The same things were measured in two ways. Each way mixes the same 9 hidden numbers, adds some noise and spreads widely along 5 directions of its own, which tell nothing about the thing.
Some things both ways: the first way, then the second way.
[149,-309,-169,-178,-8,-204,-514,580,-67,-230,260,311,255,-178,145]
[133,183,-25,-133,205,56,240,-210,286,-459,317,-57,70,107,111,-302,-54,-309,375,487]

[-78,-80,291,66,138,-83,474,-480,-257,-15,137,22,-9,16,-51]
[-35,-57,1,-91,66,-75,51,34,44,61,117,125,-18,94,-79,55,25,66,57,81]

[63,-127,257,296,345,99,-39,-19,98,-115,-159,65,119,85,178]
[-32,-21,-15,-107,42,40,-141,103,-54,63,-169,190,-211,-26,101,93,79,108,-75,-44]

[-37,-71,531,62,82,183,164,383,-62,-152,-88,-433,84,-76,-26]
[-53,-41,77,-98,476,-146,507,0,-280,204,16,83,43,79,-597,136,481,191,-284,-327]

[261,-146,597,59,-328,98,215,-76,167,-166,50,-266,44,145,252]
[-21,-41,23,-11,174,25,268,-35,136,-27,-29,21,242,304,-210,-4,-63,-317,49,151]

[-269,-17,341,134,157,157,233,-98,104,-110,24,-216,-7,165,-211]
[7,149,50,-46,292,-33,-113,183,-152,120,-14,-75,-176,-193,-198,122,-46,186,-68,-219]

[-153,-384,195,168,220,14,-116,304,187,-371,-105,75,-266,190,-448]
[179,33,-118,85,134,-208,-117,160,142,-60,113,-186,-218,-69,69,148,99,238,-55,41]

[-44,-101,366,-71,52,30,-91,195,287,-295,-167,-149,88,78,-271]
[-44,-252,-268,5,-287,47,-300,134,-169,130,47,45,-149,39,53,88,186,204,-220,-196]

[-262,298,-415,-136,604,249,-66,-46,56,194,-271,16,-1,-341,-519]
[138,379,26,83,-59,9,-316,-58,-137,-283,-17,-32,-285,-274,68,-10,-129,-11,323,-70]

[-78,-19,-142,-8,101,-49,-197,-229,-169,41,146,244,-207,-177,-33]
[5,-290,-57,196,-469,-67,-121,191,190,-31,-36,133,-93,136,122,138,277,48,-164,147]

[-22,102,201,-121,-112,42,-236,102,-52,-20,-28,-78,124,-152,151]
[-172,-465,-95,93,-159,12,128,281,-126,370,-53,188,147,283,-355,-38,364,-24,-463,-87]

[220,134,-39,77,-251,80,105,154,-67,-85,-281,-496,-244,78,-75]
[136,148,-208,-26,748,26,-62,468,-104,302,-214,-206,32,44,-302,-87,-217,-323,-216,163]

[144,30,-357,-57,71,-7,311,271,-241,77,-91,-38,-149,-390,-72]
[-88,-202,-145,-12,8,-223,142,-85,-36,19,103,207,-320,55,-178,63,700,456,-97,-183]

[49,40,99,-20,-30,112,293,30,269,-66,-59,55,259,303,33]
[8,73,157,112,-162,8,42,-286,120,-203,60,-25,106,29,57,-181,-29,-86,55,-84]

[-445,53,165,-123,-151,-128,-96,-290,291,-116,186,62,158,277,86]
[-145,-46,80,-28,-234,207,5,-253,68,-95,-18,46,200,133,26,-53,-63,-157,-14,-177]

[115,-38,-65,20,100,-138,-22,-277,-181,91,-26,256,206,23,-84]
[-24,11,84,-38,-77,-25,-41,-197,45,33,91,61,119,55,55,-11,-80,55,-28,-113]

[-105,47,-237,-115,-14,9,-510,-30,-233,153,270,159,-139,-359,-209]
[223,352,128,163,-122,-93,-221,6,157,-311,-139,-179,-50,-151,105,303,-271,-71,259,88]

[186,87,289,-45,-292,-47,-71,-331,-180,28,149,49,139,22,303]
[-126,-113,-88,-21,99,-48,52,-102,-151,122,-16,-58,69,68,-256,-65,174,185,-200,-270]

[-135,84,-558,-99,-156,-121,127,256,44,-27,142,-281,-226,-231,-359]
[166,219,-108,71,-170,172,-474,305,128,-125,-42,34,-259,-146,191,288,-137,-207,149,163]

[-147,-113,318,12,61,50,99,78,113,-163,-95,-11,-102,11,-222]
[-107,-279,-146,40,-180,-162,-23,15,-23,70,122,53,-160,84,-104,75,381,379,-132,-163]

[134,58,-168,-41,-10,120,35,-53,44,57,-21,-73,-40,-51,-244]
[41,85,-17,54,16,49,-172,124,120,-109,106,-130,-55,-59,32,-78,-190,-79,116,135]

[-452,-137,-30,-191,266,-67,828,119,375,-225,19,104,166,210,-195]
[-130,-159,57,50,107,-144,99,-44,25,184,330,152,-167,93,-170,-222,205,207,3,-164]

[216,-74,367,470,-50,198,123,-185,143,30,-171,-183,37,281,53]
[-297,-141,-78,-326,7,254,-176,18,54,-13,99,78,-159,-72,115,-111,-2,255,25,-17]

[245,17,-86,58,73,299,59,142,-205,288,-123,-238,-183,-412,-90]
[-113,-59,123,-49,165,-99,269,29,93,-51,-3,86,-35,104,-232,51,123,71,91,95]

[590,-230,375,-86,-50,428,262,219,370,-57,-72,-214,-22,-170,-6]
[-73,-11,-59,70,375,-260,-27,110,-9,43,-21,-205,-240,23,-156,-15,-208,287,178,-99]

Other things, the second way, with their names:
Z303: [-214,-143,-279,-43,-71,141,-344,125,51,4,-21,34,-215,71,77,-190,-111,4,172,105]
Z445: [-96,95,-110,-326,232,174,141,-182,-119,-368,369,-79,-217,-231,-77,-337,312,260,153,22]
Z849: [200,312,-51,129,-63,-233,-282,-224,194,-361,-204,-86,-273,-36,310,386,-189,115,405,-19]
Z660: [-194,-207,-167,-40,-192,210,-318,323,12,61,-37,296,-322,-2,77,-269,165,-50,12,236]
Z961: [-155,29,-142,-397,375,117,-224,59,-93,49,214,4,-314,-199,123,-128,-118,386,105,-53]
Z391: [-210,-96,4,-114,347,49,222,20,55,168,201,224,16,233,-311,-332,22,-197,161,127]
Z168: [24,14,67,110,40,85,-25,266,-137,40,-206,-67,-6,-32,-219,126,-27,-122,-185,-147]
Z912: [-49,-62,-141,-68,99,19,64,-123,-17,-124,49,4,-9,105,-38,-299,120,-26,42,109]
Z681: [-70,-248,-61,-22,-338,353,56,200,284,-242,358,111,184,220,92,-464,-38,-527,115,628]
Z854: [-130,-100,138,72,-589,31,-73,-344,49,-347,-161,151,-122,-73,229,39,299,275,10,-216]
Z741: [-218,-117,-136,-108,-110,250,214,-402,151,-390,401,-167,329,267,-83,-631,-119,-306,326,219]
Z645: [114,202,-125,-14,158,-25,-119,-184,-150,-124,31,-123,-152,-162,-21,-62,191,158,-46,-264]
Z510: [-63,217,47,-19,454,-254,-83,-188,-322,334,31,-71,-176,-146,-365,196,-14,460,-34,-735]
Z990: [128,196,-133,-25,138,239,-44,-21,-156,-78,139,-76,90,-8,-130,-160,19,-356,-58,-83]
Z328: [-137,-108,124,9,-70,100,-18,44,178,7,-82,178,-68,113,98,-42,-57,-96,19,32]
Z576: [31,-56,-87,-80,189,-23,-106,302,55,75,-19,-77,-28,51,44,38,-225,-4,-43,233]
Z615: [-47,43,-69,-204,-54,230,-77,-159,-31,-101,37,213,-53,22,132,-78,107,-89,36,-25]
Z320: [66,-146,-23,179,-279,-104,-242,282,-8,138,-18,19,-86,-6,24,176,41,120,-198,-42]
Z115: [199,209,24,33,279,-69,69,10,-68,1,189,-226,169,-68,-224,-100,-53,-94,-114,-23]
Z251: [-186,-221,-291,-201,195,163,-255,455,10,227,317,26,-103,58,-103,-378,-172,-43,57,400]
Z91: [-22,-181,-155,-55,-462,259,-311,242,61,-31,77,212,-10,41,197,-51,83,-177,-90,306]
Z490: [-26,-36,47,21,-69,-101,95,-221,76,-7,80,42,159,142,-39,-103,52,6,-14,-22]
Z41: [9,66,171,156,223,-310,412,-449,268,79,2,19,480,416,-305,-140,-94,-284,102,46]
Z938: [56,85,23,170,48,-199,-77,56,81,-38,-14,-166,-34,33,-103,148,-181,62,121,-37]
Z753: [118,-222,-97,323,-195,-109,-404,637,8,273,-216,-15,-179,8,65,38,-61,-38,-356,154]
Z675: [-43,-80,21,52,73,-83,-103,273,-34,104,-56,-6,-251,-59,-107,212,62,241,-80,-148]
Z6: [43,195,290,184,-149,-148,-95,-124,-211,-54,-367,-72,-40,-213,-82,227,-19,253,-151,-456]
Z700: [88,65,-215,-98,-175,212,-266,-79,-67,-88,16,130,-170,-82,191,127,309,-1,-150,-169]
Z230: [-44,-92,-50,137,-459,-100,-43,-361,62,-356,-11,124,-240,-3,152,-38,478,296,67,-172]
Z425: [-199,-319,-148,-66,-274,125,-94,-67,-5,25,88,69,99,139,77,-345,117,53,-163,47]
Z468: [-136,8,-96,-232,-72,228,-121,-238,-122,-95,5,76,17,4,88,-49,-10,46,29,-177]
Z803: [13,224,38,-123,148,73,-109,-112,-44,-268,4,15,-294,-168,151,-69,-91,79,269,-43]
Z750: [-5,34,-103,109,-167,53,-397,172,-260,43,-146,16,-329,-229,5,50,135,205,-134,-295]
Z901: [-272,-168,25,-166,31,81,18,30,67,12,-103,155,-223,18,-40,136,168,274,12,-118]
Z199: [7,144,192,-159,24,172,90,-62,-48,-124,246,-12,138,-153,-83,-114,-39,-36,-21,14]
Z772: [-153,-314,-168,-41,52,-4,-8,360,138,45,186,101,-409,41,-96,51,418,288,-56,104]
Z565: [-82,-112,-222,-26,-132,46,-262,125,101,226,62,178,-45,152,-70,222,96,-21,-16,-10]
Z3: [-67,7,172,-9,-160,56,-8,-139,162,-15,-18,197,35,81,81,121,-11,-44,40,-79]
Z993: [10,189,-33,-179,213,12,-42,-175,-11,-105,125,-11,-73,-92,-2,-48,7,107,136,-38]
Z679: [110,-44,-279,67,164,-26,-222,443,81,192,223,-113,-86,56,-188,73,15,-103,-82,202]
Z616: [-24,-7,123,-20,-191,131,47,-39,189,-137,41,76,112,61,15,100,14,-144,16,73]
Z227: [72,416,54,-75,204,-83,68,-616,-171,-271,-98,-142,51,-123,-90,62,14,131,173,-457]
Z231: [-4,-228,-211,81,13,107,-178,518,34,125,125,-128,13,139,-99,-142,-215,-240,-86,299]
Z58: [-159,-102,-59,-116,151,-21,51,-102,-23,6,115,-20,-42,51,-78,-239,45,164,25,-74]
Z472: [-165,-175,78,-70,-19,124,307,-48,120,-85,296,117,16,82,-233,-171,389,16,-60,-3]
Z673: [178,88,-274,205,-62,-42,-272,-40,12,-72,-394,-41,-50,166,142,107,-21,-289,-9,-6]
Z379: [186,212,69,0,185,-29,50,-77,51,71,-36,2,166,44,-96,266,-9,-164,-139,-130]
Z364: [244,166,-113,-16,105,136,58,77,9,-135,-28,13,172,99,-33,-49,35,-498,-55,303]
Z408: [13,4,-156,28,153,-105,-198,145,-255,273,-8,58,-124,-3,-205,-12,44,94,-112,-179]
Z529: [85,109,-99,-68,-99,-11,-131,-268,-35,-173,85,-1,-79,-62,148,76,162,184,11,-164]
Z417: [-12,173,-62,-231,379,28,-17,-149,-85,31,11,-75,30,-1,-69,121,-184,90,90,-192]
Z558: [92,141,216,-34,-152,72,141,-194,190,-311,-58,51,88,-40,100,151,132,-69,-14,61]
Z467: [315,255,40,199,-142,-53,50,-138,158,-226,-132,-19,313,231,7,188,-142,-572,124,225]
Z373: [-43,17,194,47,113,-120,110,-36,-37,190,243,-21,148,30,-307,-42,-98,73,-36,-191]
Z206: [-204,-127,-5,-177,315,-83,-8,87,-132,264,109,28,-170,-131,-196,-265,189,454,-212,-134]
Z83: [-139,-208,-78,-85,-71,243,212,1,181,-220,173,105,192,287,-30,-550,28,-451,132,523]
Z942: [-101,-122,268,-128,-236,203,249,-231,314,-164,497,15,314,71,62,-154,45,-40,-86,34]
Z612: [-43,-250,-116,95,-231,-28,-105,137,73,110,133,38,-17,135,-46,54,176,86,-165,-41]
Z835: [-10,-64,-130,-211,224,136,169,83,109,25,258,160,162,253,-110,-222,-29,-376,104,440]
Z642: [-34,72,283,-41,-269,143,171,-272,153,-198,-79,131,287,67,25,147,53,-163,-47,-48]
Z685: [-38,114,149,-126,-98,35,-26,-275,47,-75,199,205,-154,-111,89,150,206,233,59,-272]
Z212: [158,174,251,99,22,-119,179,-100,110,-22,-197,143,120,97,-82,338,45,-177,-36,-61]
Z715: [4,99,-31,-115,-35,95,-210,40,-36,-44,-13,48,-84,-101,77,128,-73,50,40,-15]
Z999: [-119,-56,83,12,71,-202,210,-349,-67,60,-132,24,32,78,-217,156,297,350,-153,-472]
Z196: [-16,-82,-78,101,42,-140,-121,207,-7,207,-106,8,-60,121,-157,256,-54,71,-52,-85]
Z246: [-105,-114,-119,-40,251,68,119,209,-353,129,54,37,-84,3,-419,-314,231,-20,-153,-68]
Z205: [158,87,-149,95,140,-225,83,-89,11,-25,112,-25,-14,123,-201,51,242,-8,35,16]

Some of these things the first way, each followed by its name:
[-129,-44,322,-82,-233,-113,-37,193,476,-431,-209,-67,-89,280,219]
Z673
[-42,-120,101,49,145,-83,-467,24,-72,-11,-131,440,206,-23,53]
Z490
[72,-18,-14,275,25,-194,72,-449,-249,-23,-14,-4,-115,92,-221]
Z379
[-15,66,-86,-174,7,-56,613,-206,50,28,-6,-125,62,-109,-288]
Z510
[-188,-194,125,-233,-63,-169,-65,-29,-230,-174,295,-19,-74,10,-15]
Z576
[247,-214,226,103,-4,-93,-357,-58,-37,-84,-37,-46,115,-86,-48]
Z417
[-146,210,474,31,440,438,-111,154,267,-70,-442,-260,198,-6,-147]
Z246
[-290,208,-327,35,259,-8,-146,-92,-190,141,-356,-101,-114,-76,-496]
Z91
[-103,-51,52,98,-411,-259,388,-12,72,-108,-23,-194,-152,44,-130]
Z565
[324,-137,157,41,140,-14,-461,-100,-109,112,268,475,473,-278,119]
Z373
[291,-154,-262,316,266,306,-291,342,181,46,-183,-137,-378,-383,-326]
Z772
[-297,-146,-226,-241,-220,-307,29,293,67,-116,423,185,248,-40,264]
Z3
[188,-24,324,29,-219,-12,412,-73,-28,-60,43,-147,154,113,68]
Z251
[-289,50,-191,-165,237,-75,-303,-285,-144,104,12,262,8,-134,-82]
Z58
[-138,-197,520,161,-242,-41,-24,56,211,-245,330,8,187,289,259]
Z616
[180,201,26,-91,-97,-166,-51,-471,-33,-135,265,-54,263,73,66]
Z990
[-148,-184,493,246,267,366,203,81,397,-169,-180,-264,-183,141,-300]
Z675
[-378,80,-2,-280,-68,-24,67,177,110,-50,295,142,223,86,337]
Z854
[333,206,67,208,311,260,-385,-167,84,85,-159,126,176,-210,22]
Z750
[104,104,-20,180,-111,-26,-92,-394,-334,236,184,17,110,12,142]
Z642
[-62,-176,476,184,-109,-115,-61,-156,105,-39,-226,480,137,257,268]
Z41
[272,-29,134,-109,-226,-80,-130,98,-71,-118,48,-4,103,-107,36]
Z467
[146,15,590,155,-32,50,53,-300,84,-115,-69,45,253,261,164]
Z227
[217,178,-106,10,298,105,33,-166,-116,129,-414,-32,24,-279,-313]
Z408
[312,67,210,58,-87,43,-257,-140,-24,42,-182,207,264,127,253]
Z425
[-195,-18,294,53,-39,24,387,88,68,-153,-85,-302,18,227,-224]
Z715
[257,153,-68,-181,55,246,-685,379,-125,214,129,184,400,-399,282]
Z6
[360,-13,-58,225,111,253,288,-91,277,97,-138,-67,60,44,141]
Z328
[61,-39,29,15,106,169,-101,-58,57,79,-253,-181,-276,-283,-378]
Z196
[199,54,-17,-208,-139,168,-215,528,192,-19,-157,-91,271,-61,245]
Z83
[-160,48,-407,-61,66,-25,-328,178,-40,99,208,75,28,-244,-106]
Z472
[-160,-56,145,115,121,-96,145,136,185,-239,-124,-90,240,223,60]
Z615
[196,-104,273,281,68,125,437,-20,5,-27,-98,-170,30,96,-3]
Z212
